The groups are shells around one centre, one inside the other: the same stretched ball of 6 dimensions in 6 sizes.
In the rows, 128 means zero.
Some rows, each with its group after it:
[184  77  88 161 134  64 122 124 102 109 160] -> (3)
[ 79  67 176 143 150 136  79 145 126 125 153] -> (2)
[125  79 117 151 131 107 119 142 106 114 129] -> (5)
[123  62  85 163 130  71 144  99 120  93  87] -> (2)
[135  85 130 153 132  92  95 145 137 119 156] -> (4)
[ 43  71 150 149 128 132 125 122 150 110  64] -> (2)
[120 112 122 145 112 109 126 169 119 124  91] -> (3)
[ 66  69 170 148 146 110  89 127 144 118 101] -> (5)
[149  82  34 165  98  79 179 120 120  87  84] -> (2)
[118  96 130 149 125  93 109 151 131 119 106] -> (5)
[160  84 100 156 130  81 135 128  96 113 122] -> (0)
[130 104  90 153 102 113 161 146 120 112  85] -> (0)
[131  87  81 162 113  71 153 114 138  99  72] -> (3)
[121  91  84 154 108 110 159 141 111 106  83] -> (1)
[123 117  84 153  90 111 170 154 133 112  59] -> (1)
[139 102  69 157  98  87 149 151 133 104  92] -> (5)
[ 88  40 132 154 153 110 100 111 117 102 143] -> (3)
[131  98 102 151 116  96 142 146 106 114  85] -> (1)
[116  61 145 155 154  83 100 107 119 113 126] -> (1)
[103  83  93 157 111  93 134 134 148 100  87] -> (0)
[118  68 117 158 139  78 124 106 124 105  98] -> (0)
[109  90  84 157 104 112 171 127 126 103  65] -> (1)
[120  80 113 150 129 106 127 141 100 112 111] -> (2)
[134  70 146 151 154  86  95 125 101 120 141] -> (4)
[135  73 133 155 144  82 101 122 125 116 143] -> (1)
[140  86  86 158 116  79 126 139 133 104 121] -> (0)
[ 66  93 148 148 120 121 126 137 153 117  62] -> (1)
[ 97  68 101 156 120 111 115 138 147 101 134] -> (4)
[136  89  92 159 117  90 163 114 117 106  78] -> (1)
[130  84  43 161  95  99 172 136 121  90  87] -> (3)
[112  95 119 150 122  84 116 147 131 113  84] -> (3)
[117  83 147 146 138 112  93 154 119 124 149] -> (5)
[ 60  81 127 150 115 135 138 134 149 108  71] -> (4)
[ 90  82 117 149 117 134 129 150 127 111 112] -> (4)
[ 79  59 146 152 147 103 112 110 121 108  89] -> (0)
[173  90  41 162 103  85 179 130  94  97 104] -> (3)
[145  77  86 161 127  59 139 112 114 100  89] -> (3)
[118  52 123 158 152  81 121  94 105 104 111] -> (2)
[157  74  75 160 121  85 131 132 116 102 152] -> (0)
[ 80  71 158 150 144 105 110 116 130 116  87] -> (5)
[103  96 126 151 117 112 141 134 134 117  76] -> (5)
[104 101 141 147 122 116 128 146 129 124  87] -> (0)
[ 96 100  87 151  93 125 144 165 147 107  91] -> (4)
[130  72 142 152 151  78  99 123 105 117 123] -> (2)
[ 52  64 170 150 145 115  96 117 154 114  92] -> (4)
[ 96  80 157 145 141 113  93 147 120 123 123] -> (5)
[189  94  61 161 114  66 156 131  94 105 119] -> (4)
[124 115  98 148  95 124 136 181 136 119 114] -> (2)

New rows, each followed by its group:
[106  99 135 150 124  88 122 137 133 119  68] -> (2)
[ 82  64 126 156 131 108 119 116 146 104 103] -> (5)
[ 41  78 170 144 131 145 107 141 151 120  85] -> (2)
[104  75 110 153 125 115 141 127 114 107  95] -> (0)
[115  78 104 159 124  90 148 110 127 104  77] -> (5)
[111 102  91 150 100 120 147 163 127 110  89] -> (1)
[177  75  66 161 125  77 148 123  90 102 139] -> (2)
[121 102  72 154  97  95 149 157 131 103  76] -> (2)
[155  73 103 161 134  84 134 110 113 109 137] -> (3)
[ 72  58 161 151 153  99  97 110 129 111  94] -> (1)
[115  88 142 149 133  93  85 154 141 121 139] -> (2)
[ 79  86 148 148 130 111 122 130 133 117  68] -> (5)
[161  68  78 163 130  70 141 109 105  99 128] -> (1)
[106  68  90 157 120  96 121 135 136  97 119] -> (4)
[105 104 112 149 103 135 143 161 135 118 101] -> (2)
[121  65 102 157 130  92 102 135 137 102 155] -> (2)
[134  64  89 159 132  72 117 124 116  98 127] -> (3)
[141  92  92 159 115  89 154 123 123 109  93] -> (5)
[118  81 109 149 125 104 111 156 113 111 127] -> (3)
[ 88  90 110 152 111  98 119 149 153 106  82] -> (3)
[104  68 135 149 138 121  93 149 121 115 159] -> (1)
[152 102  52 162  98  68 180 124 118  97  51] -> (2)
[131  63  96 157 135  87 128 118 103 101 122] -> (0)
[ 89  86  81 154  98 130 155 147 141  99  88] -> (3)
[ 97  72 110 156 128  86 131 115 131 101  74] -> (0)
[ 74  85 147 150 128 101 101 137 161 114  87] -> (3)
[ 91  64 105 154 128 113 142 118 114 100  86] -> (2)
[151  63  87 161 135  80 137 110  98 101 130] -> (1)
[168 109  46 160  94  69 168 147 115 101  80] -> (2)
[144  60 120 158 151  66 101 110 112 108 145] -> (3)
[ 74  61 142 151 142 103 101 123 131 107  99] -> (0)
[ 86  90 166 146 135 111  98 142 144 126 101] -> (0)
[ 76  77 171 143 142 128  87 148 132 125 126] -> (5)
[ 75  68 130 155 129 117 134 110 142 106  82] -> (4)
[119  67 122 152 137 103  92 144 126 111 165] -> (0)
[136  74 123 154 143  78 116 120 103 113 116] -> (0)
[169 124  58 156  85  91 167 164 127 112  96] -> (4)
[126 105 124 148 116 114 132 156 116 124 104] -> (1)
[106  53 159 153 161  98  88 110 118 116 147] -> (1)
[ 66  65 147 149 137 133 120 124 126 112  95] -> (2)
[183  92  75 160 116  81 142 136 112 110 151] -> (2)
[134  86 138 150 136  89  81 155 131 122 160] -> (3)
[113  50 144 153 155 106  86 121 119 113 175] -> (4)
[108  75 159 148 150  88  82 136 120 122 125] -> (2)
[ 94 103 147 147 118 119 116 154 147 125  95] -> (0)
